Every row belongs to one group in each of 4 separate groupings. Each group adds its own fixed numbers to the row, and there is some noise. The rows also spread widely along 14 directions, which tell nothing about the answers.
In the rows, 128 means zero.
Known rows, each followed by its group in each grouping:
[127 136 161 150 193 124 125  90 183  86 126 143  62  64 118 168  97 123
 132 127 137 176 115 150 142  93 109 172 146 191 116 138 134 168 154 105
  94 107 156 195  84 115 205 144 149  95] -> W Q nas k72
[138 108 112 139 175  94 125 148 152 136 134 167 118  45 143 151  82 118
  93 125 106 197 122  58 121 132  92  97  85 141  82 147  97 201 141  88
  98  98 129 150 114 121 188 122 122  81] -> J S peto k103
[110 164 122  68 102 147 133 114 178 135 105 141  79 117 139 121  82 149
 150 129 141  57 126  68  82 160 128 138 142 116 186 138  98 142  95 129
 146  91 103 194 138 112 125 142 136  71] -> W P zav k72
[163 150 145  92  84 166 128 123 128 162 149  97 165 160 160  99 109 137
  88 125 129  90 151  90 116 157  93 143 128 124 154 155 119 142 138 141
 163 126  84  16 130  92  52 141 123 105] -> J S zav k444
[126 157 133 146 124 101 124  79 152 116 110 103  87 116 112 103 121 127
 136 155 121  86 100 152 157 126 170 141 170 111 170 111 138  73 109 136
 176  96 128 161 176 172  53 108 112 123] -> G L nas k444
[124  76 130 113  86 106 153  79  68 101 159 133 123 132 160  98 119 130
 123 151 136 138 152 150 112 119 114 114  84 130 121 173 151 136 126 142
 113 142 126  78 156 126  88  98 139 120] -> G P peto k701
[ 85 131  67  94 136 100 152  48  94 162 116 120 104 116 145 108  80  74
 127 133 155 141 134 111 102 126  81 133  94  87 135 196 126 144 137  99
  93 123 126 114 126 108 114  65 133 106] -> G L zav k103
[127 169 152 138 136 163 102 125 152 146 144  86 139 105 112 146 106 152
  89 139 138 127 120 102 163 121 128 173 163 171 160  84 145 156 136 116
 151  93  98 126 133 122  53 125 116 166] -> W Q zav k701
[134 140  86  72  96 108 103 135 114 148 153  87 139 143 165 131 105  99
 138 100 148 123 125 123  93 116  99 161 146 146 102 142 135  96 156 123
  61  96 131  72 113  87  96  82 230  67] -> W P zav k103
[104 113 121  73 111 110 180 135  84 114 139 183 155 140 119 133  90 148
 133 126  93 149 156  50 118 165 137 129  99 104 132 159 142 191 101 157
 117 137  94 103 136 100 157 140 127 108] -> J Q zav k72
[171 117 142 134 110 125 113 208 120 129  89 131 174 139 135 103  99 132
  87 122  87 173 152  85 138 100 127  90 154 116 102  89 116 129 176 154
 117 120  93  52 122  75 116 143 145 115] -> G L zav k103
[179 134 132 105  87 141 149 135 144 145 123 151 137 144  88 116 123 127
 111  99 113 122 165  65 160 153 153 153 122 116 141 146 123 128 160 168
 127 135 104  75 122 139  89 194 108 158] -> W L peto k701
[ 74 158 118 101 148 154 108 109 148 138 106  90 121 116 112 155  58 108
 137 131 150 124 108 107 133  96 120 209 184 152 132 111 136 149 123 121
  83  97 125 160 115  96 123 102 192 114] -> W Q peto k72
[ 93 139 124  99 110 142 119 155  91 139 124 136  94 118 100 143  96 143
 140 127 141 142 121  88 126  94 145 120 159 157 172 108 162 131 168 161
  61  79 113 195 110  93 116 121 149 154] -> G L nas k72
[ 80 138 113  84 114 150 177 104 130 140 127 165  86 112 113 118  90  92
 114 110 182 128 147  71 121 121 133 172 140 123 165 176  89 154 139 125
  71 127 127 131 104 101 189 185 152 141] -> W S peto k103
[ 96 161 119 120 111 124 143  66 151 153 133 106  80  86 152  84 101  74
 108 146 204  92 109 129 114 117 132 164 159 117 155 164  85  97 122 102
 109 124 159 112 139 131 104 147 160 127] -> W S nas k444
[145 203 185  99 113 172 144 147 150 158 159 102 141 143 152 104 105 188
  79 138 115 103 129  89  96 156 126 123 174 149 208 146 127 149 138 140
 202 103  82  76 135  76  82 184 105 101] -> W P zav k72
[ 98 175 136 118 106 122 117 107 111 164 130  92 106 131 103  87 110 118
 138 132 157 122 118 128 132  97 185 136 171 124 176 118 169  63 171 153
 115  96 130 141 143 136  57 117 138 163] -> W Q nas k103
[127 167 146 158 183  71 140 128 144 108 120 123 109 113 110 133 115 131
 106 143  80 188 101 142 169 108 155 109 180 135 152 129 159 111 150 123
 147 101 123 143 144 128 144 121 110  98] -> W L nas k72
[111  77 122 156 133  89 111 105 100  69 120 121 139 101 148 142 113 118
 119 151 117 161 119 161 170  88 109 150 134 148  89  92 151 143 113 109
  91 115 130 109 152 135 105  61 166 112] -> W L nas k103
[142 137 172 136 134 166 134 130 138 139 110 132 143 111  76 124  85 133
 102 125 127 156 157  67 173 113 138 165 133 139 124 113 137 179 195 171
 135 149 107  98 101 107  99 191  95 193] -> J P zav k72
[172  77 161 148  92 136  94 157 147  94 106 141 122 110 155 101 128 159
 100 134 123 128 148 114 138  92 119  80 119 151 124  81 115 132 151 131
 130 107  97 115 149 122  96 128 124 114] -> W P peto k103
[ 94 120 136 109 104 112 116 107 101 115 116 111 114 116 117 109  75 150
 182 152 107 110 128 126 104 115 179 142 132 119 129 112 167 109 131 176
 121  98 135 177 157 138  72  94 155 108] -> G P peto k103
[ 76 211 144 102 139 136 155 107 127 162 172  90 103 111  96 118  88 121
 120 132 172 122  98 115 127 112 186 200 205 158 183 156 142 104 157 144
 115 106 149 141 124 116 102 180 170 160] -> W P peto k72
[122 138 180 137 152 114 165 144 159  86  91 172 100  90 111 115  80 163
 146 151  77 161 145 107 111 129 187 115 149 117 140 129 133 146 124 162
 152 131 136 176 131 111 185 188 104  93] -> W L zav k701
[100 136 120 130 147  95 132 118 111 114 122 106 147  99  95 155  73  94
 156 131 105 181 116 122 165 105 158 212 168 136  77 116 152 132 154 160
  69 132 160 112 123 117 127 123 199 131] -> W P nas k444
[124 169 160 135 157 141 138  38 158 130 152  85 130 105 134 136  92 145
 107 151 124 109 120 133 145 154  98 198 128 146 146 156 141 180 119 110
 195 130 114  95 138 135  57 122 102 117] -> W P zav k72
[135 163 176 140 169 172 126 114 191 125 123 133  97  73 142 148  83 154
  91 138 128 136 117 100 118 129  84 153 151 173 156 139 106 198 136 105
 147  98 120 155  94  90 150 166 113  96] -> W L nas k72
[ 61 167 106  89 127 152 188 108 107 157 148 137 140 111 107 143  75 108
  90 132 159 135 123  57 139 148 131 208 164 128 171 163 108 184  98 119
 101 123 121 106 128 101 133 167 148 167] -> W L peto k701
[167 131 168 115 123 108 169 162 106 108 200 165 150 103 144 132 119 169
 108 116  90 175 144 104 101 151 155 146 125 169 101 172 139 157 148 152
 108 122 147  62 103 109 151 203 167  85] -> W L peto k103
[130 109 145 123 137 122 156 121 118  64 149 154 102 137 137 153 130 122
 121 109 127 167 139 162 149  97 111 172 161 177 131 150 145 141 143 128
  77 121 132  96  94  92 197 146 182  93] -> W L nas k103
[111 143 134 117 113 108 139 109 135 126 119 126 136  86 126 110  78 130
 134 151 126 112 124  82 125 143 160 161 132 108 111 120 114 147 111 144
 134 135 137 124 152 140  85 144 146 125] -> W P zav k72
[158 128 142 151 138 132 117  54 163 129 120 104  97 102 131 108 121  92
  96 129 179 133 138 146 159  95  86 155 117 147 119 149 116 132 185 104
 126 147 128  87 112 133  86 133 119 146] -> W P zav k72
[ 88 154 165 178 162 116 127 112 136 111 141 105 107  70 120 121 110 126
  89 161 152 160  97 146 175  83 162 153 182 164 153  94 134 129 140 110
 133 108 139 146 147 141 111 136 125 166] -> W S nas k103

New rows. What belongs after each?
[124 125 174 167 123 117 126 114 129  92 146 125 123  77 117 111 123 149
 112 155 150 137 127 144 162  96 186 163 151 163 119  79 142 125 134 133
 134 123 147 129 145 159  81 156 139 172] -> W Q zav k103
[ 70 150 149 122 145 132 148  64 118 136 128 101 111  93 155  90  54 119
 132 166 151 127 119 145  72 109 133 160 143 120 134 167 130 139 111 120
 137 119 153 131 138 104 118 111 157  95] -> G Q peto k103
[120  74 124 121  70 151 123 137  97 100  81 158 146 149  89 125 106 136
 123 128 115 124 159  70 197 112 133 138 122 109 147  61 136 164 133 173
 116 124  71 117 157 128  77 111 111 195] -> G P nas k103
[ 93  92 104 145 169 100 112 101 129 119  99 128 124  46 132 154  58  98
 124 152 118 194 125  94 139 101  98 144  92 133  67 122 123 194 133 101
  68 120 142 165 129 127 147  73 141 110] -> W S peto k701
[109 127 140 123 127 111 121 165 129  77 165 129 121  89 149 166 105 155
 133 140 109 123  95 125 129 127 146 176 171 180 115  85 127 148  80 128
 107  76 136 153 137 124 141 119 205  75] -> G S nas k103
[153 179 186 101  94 174 163  92 146 150 145 127 114 139 104  93  93 158
 129 125 126  84 151  92 109 168 154 175 140 122 175 174 132 142 157 191
 186 137 119  87 112 119  72 218 104 141] -> G P nas k72
[ 80 164 139 120 114  90 146 140  47 163 177 104 157 101 130 105  95 142
 118 161 120 183 111 109 107 112 187 109 156 133 146 136 178 113 151 150
  89 105 144 107 157 109  77 114 155 149] -> W Q nas k444
[120 161 139 102 124 147 134 130 112 151 165 112 140 114 106 155  90 130
 118 114 133 154 126  85 140 133 122 196 151 165 129 142 148 166 173 153
  86 113 126 100  96 100 103 158 165 150] -> W P nas k72
[110 132 175 173 157 116 115 100 120  97 128  95 132  87  73 139  87 148
 142 157  99 155 118 144 190  98 194 195 151 155 104  86 177 140 154 175
 139 129 141 153 141 169  60 137 124 174] -> G S peto k72
[118 155 110  95 100 100 113 143 134 172 130 124  97  82 143 100  89 151
 146 144 120 104 113  71  62 145 170  75 122 112 155 138 134  96 125 136
 115  67 135 199 159 142  71 111 130  84] -> W L peto k701
[ 92 130 110 113 193 123 146  93 168  61 112 145  63 121 124 200 104 119
 137 121 116 155 116 155 154 105  87 186 171 174 161 139 140 167  97  87
  98  94 110 197 108  92 230  96 155  64] -> W L zav k701
[150 108 127 141 130 116 104 104 142 148  76 146  87 105  87  92 100 114
 144 121 118 150 152  94 141  96 149  79  92 102 130 129 151 108 205 154
 116 112 118 177 124 152  95 119  72 146] -> J L peto k103
[150 112 101 128 142  93 126 105 173 103 132 146 110  59 101 168 105  87
 144 109 140 141 129 101 160 139 141 221 118 152  47 115 103 152 120 116
  72 129 171 140 107 169 144 148 189 126] -> W Q zav k701
[155  65 139 124  81  95 107 150 102  85 101 149 120 147 133 103 127 145
 155 134  90 142 153 126 136 103 145  58 107 121 119 102 172  92 153 177
 112 118 102 130 160 131 101  87 121 103] -> J P nas k701
[137 167 121  78  99 123 118 115 153 135 168  96  91 131 158 128 123 139
 145 121 149  70 114 133  85 146 131 160 158 161 160 149 133  86 115 126
 124  82 131 134 134 120  87 121 185  65] -> W P zav k701
[116 158 135 115 155 118 113 137 138 121 116  99 113 144 106 141  99 128
 134 125 109 150 114 128 154  94 138 137 183 150 153 111 167 110 167 144
 127  99 104 148 129  98 125 104 141 106] -> J P zav k72
[116 108 141 135 159 125 152 105 139  67  81 160  99 142 104 148 114 119
 114 126 116 172 147 140 188  84 111 146 155 141 152 123 143 157 147 127
 106 142  95 131 117  96 188 135 114 129] -> W L zav k72
[ 87 141 149 131 142  78 149 118  45 125 211 105 141  93 140 129 111 161
 110 162 119 194 104 141 122 104 165 118 137 177 134 152 193 136 157 135
  98 108 144 120 155 124  87 107 151 136] -> W P peto k72
[118  88 116 151 147  65 111 112  83 106  96 140 113 116 126 131 119 140
 126 157  68 212 133 128 171  94 117  32  90 111 145 111 186 140 166 126
 107 103  84 162 172 133 113  29  64 115] -> W S nas k444
[156 111 141 144 119 105 136  96 148 127  90 153  92  89 148  77 101 109
 109 146 137 137 141 112 109 117 109  76 100  98 120 159  98 128 153 128
 132 134 134 119 131 127 121 139 103 108] -> G L nas k72
[114 139 120 103 143  54 140 117 103 135 129 145  88 106 125 105  95 130
 167 135  97 183 129 120  80 111 177  64 111 113 126 176 173  91 171 148
  85 104 148 184 139 127 154 103 136  69] -> W Q peto k72
[ 59 134 110 106 130 112 202  86  91  88 179 142 107 139 118 136 140  95
  87 137 181 127 117 135 185 125 142 192 174 144 185 159 129 135  75 107
 120 140 113  89 158 130 158 142 145 165] -> J S zav k701
[159 125 146 115 124 114  86 118 149 112 151 137  75  89 121 160 120 173
 170 119 108 124 124 121 113 128 142 123 104 183 128 112 177 132 156 145
  98  69 132 219 115 155  97 105 137  86] -> W Q nas k72
[128  77 133 132 136 120 146 124 163  72 101 188  92  64 137 151  93 117
 122 133 126 162 141  90 139 122 101 141 108 144  95 124  87 194 109 116
  88 132 135 162 118 116 209 152 148 102] -> W P nas k701
[161  71 137 156 114 127 129 149 166  78  85 153 127  77 143 117  92 102
  97 138 141 139 142 108 146 100 113 154 135 137  59  99  65 154 113 121
  98 141 144  96 123 120 153 162 175 117] -> G L peto k701
[148 125 113  96 105  88 146  84 102 133 152 155 115 137  93 136 125 144
 160 109  81 144 153  88 146 169 148 127  75 111 142 166 177 138 163 166
 123 113 110 129 137 164  86 116  97 121] -> W P nas k103
[138 168 146 124 144 148  76 185 190 146  57  98 116 114 116 124  67 119
 128 119 116 142 122  88 130  81 137 126 193 132 133  73 114 113 186 146
 106  97 105 158 104  80 134 143 152  99] -> W S zav k72
[136 146 144 102 109 128 172 141 129 149 166 158 159  78 105 117  72 127
 128 115 120 129 144  38 109 176 175 198 119 123  80 164  98 170 138 169
 121 140 160  79 112 134 126 227 168 132] -> J P peto k103
[ 62 167 147 110 128 113 130  99 104 138 146  78 103 102 162  95  69 148
 155 174 131 120  97 155  60 103 169 127 173 136 165 150 160  92 121 135
 122  92 153 168 163 100  92  94 174  72] -> W P peto k444
[127 183 120 106 136 126 142 167 134 160 178 114 155 100 146 153  96 128
  69 124 127 139  98  66 130 157 107 168 170 156 140 139  95 170 112 112
 123  90 113  77 122  99 118 153 172 107] -> G S nas k72
[ 64 149 120  99 150 114 182 101 111 112 155 138  99 121 148 122  98 102
 110 138 164 144 116 126 113 112 122 160 171 138 159 175 118 139 109 103
 115 124 132 113 130  82 192 135 170 100] -> J P zav k103
[118 122  91  81  98  65 135  89  98  99 120 129 127 163 120 130 116 140
 182 132  82  95 131 125 136 155 160 135 113  93 138 136 181  99  95 157
 126 109 105 143 174 161  62  61 139  74] -> W L zav k72
[158 174 172 126 124 131 168 106 162 127 137 122 108 149 126  75 124 118
 100 115 136 120 140 148 124 119 163 151 182 125 163 185 120  77 166 145
 160 137 137  55 116 114 130 212 135 106] -> W L peto k103
[148 162 124 125 138 118 106 152 197 141  73 136  90  91 129 117  97 138
 125 132 100 115 114  77 116 130 145  87 158 110 159 101  97 114 131 116
 148  80 108 193 146 122 127 133 110  76] -> W L zav k444
[162 195 156 105 121 135 107 180 152 152 154  79 144 130 147 123  99 142
 113 119 123 120 111 119  94 118 144 160 201 170 130 123 132  94 168 145
 115  92 134  82  99  80  91 166 197  78] -> W L zav k72
[119 186 167 139 176  86 153  83 137 147 154 110 108  61 149 102  67 159
 142 176  73 151 113 130  64 162 167 109 115 111 130 185 144 142 134 139
 189 116 158 151 144 130 106 137  96  58] -> G S zav k444
[131 104 127 127 112  88 137 146 120 114 124 155 110 105 129  98 118 114
 113 134 139 142 130 100 140 106 157  91 127 120 121 128 117 107 142 139
 106 123 126 128 151 142 133 141 133 120] -> J S peto k72
[134 121 126 120 102 120 141 165 115 111  94 166 149 159  89 131 125 151
 106 116  77 147 147  65 193 133 151 103 148 104 175  86 143 141 132 158
 138 104  64 115 158 128 108 131  86 154] -> W L nas k103
[102 135 191 178 148 149 110 131 119  93 130  88 118 109 110 125 115 162
  98 165 132 156 113 171 177  56 170 145 201 189 170  70 177 115 154 140
 136 103 118 151 149 120  78 131 119 179] -> W L peto k701
[184 157 130 109 122 135 123 108 149 129 162  96 153 157 100 161 134 123
 107  91 118 123 140 118 189 148 109 223 145 164 115 137 145 137 168 143
 132 130 103  37 106 131  65 153 154 134] -> W P zav k72
[ 96 161 162 108 121 145 160 139 103 108 139 140 108 154 113 120 121 171
 116 135 120 135 137 121 135 109 169 125 184 147 218 124 168 122 141 152
 140 100  90 141 136  91 132 155 112 138] -> W L zav k103
[144 153 137 145 123 119  87 168 151 142  99 102 129  86  91 131  89 116
 141 127 116 145 111  98 155  97 179 163 184 144  99  68 136  94 178 161
  81  94 150 154 119 131  79 147 174 145] -> W L nas k444
[111 103 129 127 130  87 135 121  58  94 176 131 113 113 140 146 127 139
 124 142 124 182 119 156 131  93 125 118 130 178 125 141 184 136 154 138
  66 102 132 129 127 110 120  91 164 119] -> G L nas k72
[ 97 116 100 129 162 116 108  94 170 105  76 125  56 108 111 144  94  71
 145 124 152 142 116 137 158  78 103 139 153 130 138 123 128 110 140 109
  85 101 124 198 122 123 180  77 140 103] -> J S nas k701
[153 119 141 133 118 139  91 140 168  98 105 130  66 121 108 143 143 146
 131 118 139 121 130 130 171  82 138 117 163 173 172  70 139 101 169 131
 107  86  96 192 133 125 117 124 125 134] -> W P zav k444
[ 96 161 123  95 160 114 173  70 144 110 125 137  74 126 133 133  95 106
 137 126 141 134 127 144 110 122 116 170 156 133 162 197 132 133 129 114
 110 127 137 140 107  97 188 142 148  74] -> W L zav k72
[128 131 143 123 125 128 139  30 151 121 144  98  84 107 168  96 106 100
 129 146 167  98 132 176  99 121 105 169 121 135 133 197 116 113 129 108
 128 137 153  93 130 132 106 127 147  77] -> W S peto k444
[158 114 115 112 112  96 112 172 140 130 109 142 134 124  99 124 104 104
 135 103 114 148 135  79 151 110 160 131 141 127  85 106 128 104 162 156
  82 114 126 120 125 134 128 141 169 116] -> J Q peto k72
[197 122 145 147 146  94  95 113 152 119 138 101 150 132 153 133 125 156
 106 125  54 158 137 140 145 141  95 100  95 140 107 138 160 137 156 120
 172 101  93  66 147 144  73  79  97  52] -> W S peto k103
[142 133 154 120 135 108 182  37 119  95 185 139  89 141 162 109 158 125
  90 134 163 138 145 183 128 130 100 139 114 158 164 213 142 134 132  98
 145 150 124  58 127 124 138 144 118 101] -> W Q zav k72
[154 113 118 108  87 106 145  87 115 123 138 148  91 141 134 101 144 127
 112 128 143 108 141 112 140 140 110  92  95 116 166 162 128 117 142 135
 138 118  99 109 153 145  84 115 101 126] -> G P nas k72
[117 128 128 141 128  96 116 113 124 112 141 120 116  57  95 148  94 133
 164 148 121 123 113 111 156 129 192 188 129 144  88  87 141 135 127 157
 101 108 159 181 143 175  70 130 156 149] -> G S zav k444
[190 119 139 164 164 136  58  87 173 139 106  90 121 110  99 153 107 113
 126 107  95 160 140 130 187 107  78 150  93 154  92 109 170 148 212 133
 134 104 105 118  99 151  61  78  86 125] -> J S nas k103
[147 146 110 118 147  36 142 127 129 123 164 145  87  90 120 133 127 150
 140 130  79 154  99 111 121 153 172  81 113 129 131 158 149 101 134 131
 140  82 136 184 165 173 121 110 123  68] -> G P peto k72
[108 146 146 146 124 157  90 135 147 132  69  79 132 132  65 124  81 120
 134 135 125 138 125 111 195  69 174 173 195 135 146  53 160 103 176 172
 121 112 106 154 143 125  59 125 129 193] -> W P peto k701
[ 53 128 155 118 133 123 179  18  94 107 101 132  81 121 150  75  63 118
 149 183 142 122 140 158  86 116 125 123 109  82 174 201 147 149 110 147
 150 156 131 144 149 107 134 107  95 104] -> G S nas k72
[171  89 134 134 149 114 110 118 184  59 127 142  93  87 129 181 108 127
 146 112 111 128 122 137 153 121 100 198 131 184  61 114 107 164 121 121
  99 108 144 148 106 140 166 135 196  63] -> G P peto k72
[134 136 134  90 140  67 178 122 126  99 138 179  99 120 151 118 100 156
 147 135  65 151 136 110  73 160 150  83 111 108 138 201 140 136 110 140
 135 115 132 146 141 118 189 145 129  17] -> W L peto k72
[148 149 156 141 169 133 157  64 156 126 136  98 137 124 144 122  88 102
  87 133 113 170 145 150 138 131  83 180 127 133 115 202 125 162 152 115
 158 160 130  27 108 104 136 152 118  92] -> W S peto k701
[147 114  90 119 131 139 107 102 151 114 104 115 117 159 115 169 137 102
  90 104 131 132 137 114 217 111  63 161 138 146 160 103 125 155 140  96
 110 108  59  99 134 119 108  77 114 134] -> W S zav k444
[106 195 143 113 139 120 156 117 155 127 123 105 125 143  88 116 103 109
 131 118 133 119 120 127 162 121 196 213 214 122 157 120 133  86 129 147
 146 123 134 102 131 128 124 176 165 139] -> W Q zav k103
[109 143 118 137 162 104 127  77 143 125 105  81 142 118 119 126  70  84
 127 134 116 159 117 143 156 103 118 197 158 117  91 140 134 127 146 119
 122 133 141  82 136 122 112  98 168 104] -> W P peto k103
[101 153 121  86 127 125 177 163  84 128 141 149 151 152 129 133  91 139
 105 121  97 167 138  82 118 135 132 139 166 125 158 152 135 158 126 144
 111 116  97  83 121  61 166 147 156 109] -> G L zav k103
[113 109 161 166 145  99 159 101 116  92  58 162 104 134 109  81 111 130
 100 162  98 186 146 131 179  82 146  49 137  85 179 125 152 129 157 144
 157 147  88 134 167 122 141 122  41 152] -> W L nas k72
[ 63 135 116 106 146 103 178  31  89 145 114 141  88 108 129  93  73 103
 132 157 149 159 139 122  95 115 124 114  97  91 160 217 149 148 146 123
 103 141 137 149 135 114 137 109  98 119] -> W L peto k72
[103 146 179 135 102 109 122 142  93 110 176  94 125 104 133  97 109 152
 142 161 141 113 106 156 115  97 208 147 180 164 132 107 173  77 139 179
 119 111 160 126 148 139  63 149 176 131] -> J S nas k72
[147 101 146 127 112 108 147  90 113  84 123 166 109 127  98 135 121 162
 152 135  83 121 147 113 159 152 149 134  96 124 139 133 166 156 122 174
 147 124 107 149 145 164  89 130  90 129] -> G L nas k72
[169 125 136  96 104 139 161 140 143 102 152 164 109 154 119 142 151 137
  96  95 131 136 160  98 163 142 114 144 139 157 165 151 122 142 149 138
 121 130  89  78 112 104 157 182 127 130] -> W P zav k701
[150 114 173 163 163 113 132 121 151  72 161 141 128  79 156 159 117 160
  98 142  90 168 124 141 151 130 108 153 126 180 103 123 132 187 117 108
 147 113 126 102 125 130 150 137 132  79] -> W S nas k103
[175  99 138 112  97  82 128 133 101 107 150 136 130 146 142 107 136 150
 139 130  85 144 152 127 120 135 140  75  94 125 116 144 172 100 154 163
 137 123 109  91 153 133  87 104 117  87] -> J P zav k701
[105 136 130  85 126 109 159  87 132 123 122 173  68 118  94 125  95 142
 186 126 100 123 144  91 104 158 169 121 101 104 168 173 167 128 120 170
 131 106 128 212 135 146 153 129  96  97] -> J Q nas k701
[131 141 113 140 141  79 107 173 161 117  94 124 157  77 104 141  77 130
 130 138  79 139  97  71 161 130 180 155 167 118  81  65 113 130 104 136
 119  93 134 157 162 160  92 125 165 104] -> W L peto k72
